The first 9 rows are patterns. Each new row is the sum of 2 different patterns, raised or lowered, with some noise. Before adding, each is slid sideways (what falls off one end comes back at the other), maybe read backwards, and multiplied by a number that may be negative. Names go in the order of the patterns.
Known rows, each followed by the names of its patterns:
|  2.150 |  1.236 |  1.885 | -0.341 |  1.996 |  0.558 |  0.507 |  0.370 |  1.158 |  0.457 |  0.326 |  2.100 | -0.044 |  1.213 | -1.614 | -1.629 |  1.881 | -1.269 |  1.035 |  0.803 | -0.439 |  1.703 | -0.752 |  0.696 |  1.998 |  1.006 | -2.115 |  1.738 | -2.031 |  1.974 | -0.874 | -0.619 | -2.150 |  0.685 |  0.932 | -1.292 | -0.026 |  0.273 |  2.067 | -1.827 |  1.052 | -0.947 | -1.851 | -1.586 | -1.013 | -1.402 |  0.447 | | (1)
|  0.036 |  1.909 |  0.314 |  1.823 |  1.659 |  1.409 | -1.994 |  1.261 | -0.061 |  0.256 | -2.003 | -1.204 | -0.725 |  0.953 |  0.182 |  1.688 | -0.383 |  0.041 | -0.548 | -1.283 | -1.909 | -1.473 | -0.920 |  0.315 |  1.163 |  1.422 | -0.401 | -0.848 |  2.020 | -0.818 |  2.038 | -1.229 |  0.575 |  1.038 |  0.210 | -0.032 |  1.331 |  0.658 |  0.025 |  0.411 | -0.137 |  1.149 |  0.785 | -1.942 | -1.085 | -0.502 |  0.744 | | (8)
|  1.431 | -1.006 |  0.170 | -0.470 |  1.528 |  1.044 | -0.524 | -1.600 |  0.927 | -1.417 | -1.855 | -0.728 |  1.464 | -2.073 |  0.291 |  1.125 | -0.120 | -1.093 |  1.571 | -1.627 | -2.134 | -1.776 |  0.271 |  1.221 |  0.472 |  1.689 | -0.008 |  1.712 | -0.571 | -1.718 | -0.490 |  1.193 |  1.859 | -1.205 | -1.332 |  0.455 |  0.209 | -0.995 |  2.022 |  0.226 | -1.103 |  2.127 | -1.428 | -0.138 | -1.217 |  1.548 |  1.098 | | (0)
| -0.200 | -0.347 | -1.958 | -2.017 | -1.672 |  1.464 | -1.311 | -0.162 | -0.537 | -2.133 |  0.124 | -1.807 |  1.063 |  1.658 |  1.679 |  1.386 | -1.745 | -0.731 |  1.444 |  1.104 | -1.338 | -1.129 | -1.230 |  1.685 | -0.555 | -0.297 | -1.666 | -1.911 |  1.466 | -0.066 | -1.238 |  1.636 |  0.390 |  1.497 | -1.549 | -1.723 | -0.262 |  0.944 | -0.026 | -1.633 | -0.822 |  1.264 | -1.161 | -1.564 |  1.968 |  1.317 |  1.659 | | (4)
| -2.095 | -0.346 | -1.718 | -1.692 | -0.024 |  0.325 |  0.545 |  0.878 |  0.283 | -0.692 | -0.377 |  0.018 |  0.892 | -1.193 |  1.506 |  1.604 | -0.352 | -0.305 |  0.805 | -1.791 | -0.451 | -0.196 |  0.394 | -1.041 | -0.717 | -1.075 | -1.312 | -1.132 | -1.240 | -2.130 | -0.580 | -0.453 | -0.050 |  0.713 |  1.467 | -2.000 | -1.155 | -0.427 |  1.901 |  0.834 | -0.486 |  0.004 |  1.352 |  0.749 |  1.605 |  1.864 | -1.716 | | (7)
|  0.004 |  0.046 |  0.149 |  0.706 | -0.794 | -0.013 |  0.801 | -1.698 |  1.145 |  0.407 |  2.082 |  0.791 | -2.063 | -2.138 | -0.884 |  1.321 | -0.997 |  0.574 |  0.621 | -1.699 | -0.982 |  1.230 |  1.101 |  1.877 |  1.988 | -1.788 |  0.370 | -0.454 |  1.365 | -0.051 | -0.198 | -1.776 | -0.954 | -0.942 |  0.140 |  0.956 | -0.722 | -1.816 | -1.877 |  0.260 | -0.444 |  0.756 |  0.955 | -1.904 | -2.135 | -0.639 |  1.399 | | (2)
| -0.788 | -0.628 |  0.195 | -0.282 |  0.410 | -1.404 | -0.455 |  0.842 | -1.520 | -1.760 |  1.164 | -0.146 |  0.148 |  0.021 | -2.102 | -0.110 | -1.948 |  0.920 |  0.946 |  0.401 | -1.169 |  1.201 | -0.956 | -2.068 | -1.162 |  1.088 | -1.255 | -1.873 |  0.427 |  0.233 |  1.472 |  0.348 | -0.836 |  1.017 | -1.191 | -0.698 | -1.927 | -1.891 |  0.573 |  1.526 |  0.925 | -1.521 | -1.385 |  1.514 |  2.120 | -2.095 | -1.740 | | (6)
|  0.102 | -0.332 |  1.318 |  0.641 |  1.813 |  0.413 | -0.074 |  0.835 |  0.183 |  0.667 |  0.483 | -0.923 |  0.105 |  1.330 |  0.089 | -0.058 | -0.800 |  1.637 | -2.124 | -1.926 |  0.412 | -0.040 |  1.334 |  0.678 | -0.971 |  1.487 | -0.622 |  0.882 | -0.214 |  1.114 |  0.860 |  0.431 |  0.208 | -1.395 | -0.820 |  1.843 | -1.080 |  1.164 |  1.894 |  1.085 | -0.518 |  2.116 |  0.875 |  1.790 | -1.946 | -0.828 |  0.033 | | (5)
|  0.428 | -0.179 |  0.067 | -0.513 |  1.820 | -0.996 | -1.840 | -2.083 | -1.086 |  1.498 |  0.377 | -0.227 |  1.968 |  0.460 |  0.501 | -0.824 | -0.101 | -1.660 | -0.988 | -1.281 | -1.851 |  0.112 | -0.910 | -0.990 | -0.047 | -0.248 | -2.018 | -0.896 |  0.737 |  2.099 | -1.653 | -1.557 | -0.367 | -0.612 |  0.105 | -0.699 | -1.748 |  0.275 |  1.050 |  0.789 | -2.043 | -1.920 |  0.754 | -0.882 |  0.531 | -1.077 |  2.019 | | (3)

New rows, each followed by the names of its patterns:
| -1.395 | -0.555 | -0.898 | -2.026 |  0.374 | -1.965 | -2.483 | -0.679 | -0.469 | -2.763 | -3.357 | -2.388 | -3.207 |  1.451 | -0.375 | -2.022 | -2.829 | -3.811 | -1.959 | -3.766 | -4.642 | -2.083 | -2.058 | -2.733 | -1.454 | -0.928 | -0.516 |  1.553 | -1.945 | -3.272 | -2.773 | -2.798 | -2.770 | -2.259 | -0.802 | -2.612 | -2.097 | -1.717 | -2.026 | -4.936 | -2.569 | -1.591 | -1.693 | -2.673 | -1.923 | -1.748 | -3.286 | | (7) (6)
|  0.759 | -1.836 | -1.492 |  0.775 |  3.187 | -2.126 | -1.023 |  2.744 |  0.371 |  0.767 | -0.657 | -2.018 | -0.932 |  0.617 |  2.128 | -0.580 | -0.953 |  1.054 |  1.650 |  0.809 |  0.618 | -0.512 |  2.116 | -0.465 | -2.797 | -2.498 | -0.052 |  0.638 | -0.437 |  0.979 |  1.951 | -1.035 | -1.651 |  0.272 | -0.123 | -1.192 | -1.137 |  1.646 | -2.509 | -1.498 |  2.068 |  1.028 | -1.221 |  0.719 | -0.527 |  1.620 |  0.782 | | (0) (6)
| -0.959 |  0.457 |  1.704 | -0.625 |  0.428 |  0.956 | -0.351 | -0.500 | -1.488 | -1.823 | -0.606 | -1.788 | -0.111 |  1.245 |  0.517 |  1.478 |  0.516 |  1.358 | -1.473 | -0.977 | -0.938 | -2.215 |  1.276 | -0.788 |  1.446 | -1.272 |  1.090 |  0.885 |  0.350 |  1.810 | -0.292 |  0.332 | -0.572 | -1.487 |  1.486 |  1.443 | -0.467 | -0.013 | -1.439 | -0.938 |  0.289 | -0.372 |  0.497 | -0.832 |  2.407 |  1.737 | -0.168 | | (1) (3)
| -0.315 |  2.810 |  1.699 |  0.896 |  0.612 |  3.241 |  0.151 |  1.512 |  0.771 |  0.804 |  1.009 |  2.258 |  1.464 | -0.004 |  0.410 | -0.426 | -1.337 |  1.794 |  2.286 |  1.585 |  1.034 |  2.407 | -0.633 | -0.070 |  0.556 |  3.542 |  1.732 |  0.445 |  2.487 |  1.190 |  1.868 |  0.741 |  2.262 |  1.144 |  0.973 |  1.253 | -1.473 |  0.107 |  0.774 |  1.405 |  2.830 |  2.324 |  0.805 | -0.391 | -0.672 | -0.457 |  2.920 | | (7) (2)
| -1.006 |  0.518 |  0.433 |  1.309 | -0.186 | -0.204 | -1.611 |  1.727 |  2.292 |  0.098 |  1.065 | -0.652 | -3.087 | -0.688 |  1.152 | -1.556 |  0.921 | -1.064 | -1.349 | -2.511 | -0.093 |  1.416 |  0.011 |  0.840 | -0.569 |  1.348 | -0.097 |  0.677 |  1.727 | -1.602 | -1.206 | -0.835 |  0.067 | -0.985 | -2.022 | -2.322 | -0.668 |  0.763 |  0.355 |  1.348 | -2.600 | -2.199 | -1.051 |  1.155 | -0.031 |  0.425 | -0.075 | | (7) (2)
| -0.917 |  2.161 |  0.437 | -3.143 | -0.646 | -1.439 | -2.607 | -0.075 | -2.016 | -1.101 | -1.310 | -0.435 |  0.179 | -0.734 | -1.615 | -1.021 | -0.474 | -1.404 | -0.452 | -1.004 | -3.390 | -1.727 |  1.702 | -3.661 | -2.339 | -0.584 |  1.633 | -0.301 | -3.821 | -0.750 | -1.929 | -1.235 | -1.606 | -1.511 |  0.648 |  2.909 |  1.232 | -1.053 | -0.459 | -1.001 | -1.845 | -1.988 | -0.861 | -0.440 |  0.588 |  2.874 | -0.172 | | (0) (5)
|  0.256 | -0.936 |  0.504 |  0.682 |  2.382 | -1.164 | -0.781 | -2.628 | -3.772 |  0.728 | -3.384 |  0.731 |  0.864 | -1.079 | -0.667 | -3.036 |  0.251 |  1.440 | -0.233 | -2.482 |  1.110 | -4.010 |  0.591 | -0.933 | -3.270 | -1.719 | -0.705 |  0.459 | -3.239 | -1.534 | -1.579 |  1.350 | -2.441 | -0.116 | -3.066 | -3.220 | -1.782 | -0.992 | -3.070 |  0.233 |  2.260 |  0.791 | -0.577 |  0.341 |  0.757 | -1.579 | -0.375 | | (1) (0)
| -2.943 | -1.034 |  1.780 |  0.534 | -0.060 | -1.704 | -1.596 |  0.505 | -1.219 |  0.057 | -1.887 | -0.297 |  1.017 | -0.817 | -0.663 | -1.684 |  1.478 |  1.792 | -1.777 | -0.014 |  0.314 | -1.593 | -1.925 | -0.428 | -0.434 | -0.372 | -1.078 |  0.193 | -0.154 |  1.383 | -0.573 | -1.385 |  0.505 | -2.189 | -1.466 | -1.485 | -0.471 |  2.081 |  1.406 | -1.185 | -0.790 | -1.355 |  2.164 | -1.843 | -1.193 | -1.526 |  1.117 | | (5) (3)
| -1.221 |  1.943 |  3.190 |  2.151 |  0.191 | -0.665 | -0.466 | -0.980 | -0.315 |  0.435 |  1.085 |  3.104 |  0.651 | -2.114 |  0.092 |  0.356 | -0.591 |  1.629 |  3.112 |  1.234 |  0.066 |  1.020 |  2.374 | -0.269 |  0.273 |  1.269 |  1.028 | -0.908 | -0.238 | -0.574 |  2.461 | -0.072 |  0.928 | -1.003 |  1.538 |  1.878 |  0.235 | -1.883 |  1.307 |  0.280 |  0.435 |  0.544 | -0.373 | -0.678 |  2.275 |  2.649 | -1.449 | | (0) (4)
|  3.728 |  1.550 |  1.368 | -0.776 |  3.395 |  2.876 |  1.966 |  1.541 |  3.338 |  5.000 |  0.164 |  2.347 |  1.620 |  1.649 |  1.440 |  1.393 |  1.377 |  2.630 |  4.727 |  4.047 |  2.279 |  1.461 |  4.206 |  3.689 |  2.556 |  2.383 |  3.825 |  3.242 |  2.125 |  4.938 |  2.615 |  3.594 |  2.158 |  0.752 |  4.071 |  1.069 |  2.856 |  1.489 |  1.582 |  3.492 |  0.461 |  3.350 |  4.760 |  4.190 |  1.297 |  2.128 |  0.902 | | (1) (3)
| -1.676 | -2.330 |  0.595 | -2.091 | -2.384 | -3.352 |  0.482 |  1.167 |  0.066 | -0.416 |  0.024 |  0.721 | -0.245 | -1.792 | -1.029 |  0.425 | -3.695 | -1.812 | -2.078 |  0.603 | -0.757 |  0.958 | -0.127 |  2.081 | -3.437 | -1.044 | -1.958 | -0.342 | -0.319 | -1.005 |  0.479 | -1.604 | -1.645 | -1.331 | -2.779 |  0.116 | -0.095 | -2.560 | -2.045 | -0.250 | -0.589 |  0.168 | -2.421 | -1.116 | -1.049 |  1.679 | -0.519 | | (8) (4)
| -0.889 |  2.048 |  2.094 |  0.038 |  3.605 |  1.429 |  0.868 |  2.674 |  0.328 |  2.166 |  0.078 |  1.529 |  3.312 | -0.524 |  1.925 | -0.515 |  3.737 |  0.396 |  1.720 |  2.143 |  3.152 |  0.033 | -0.805 | -0.045 | -0.644 | -0.696 | -1.172 |  1.364 |  1.173 |  4.068 |  1.755 |  0.422 |  0.085 |  0.030 |  1.431 | -2.899 | -1.299 | -1.314 |  4.685 | -2.373 |  2.612 | -1.246 |  4.003 |  4.117 |  2.306 | -0.654 |  2.572 | | (1) (8)
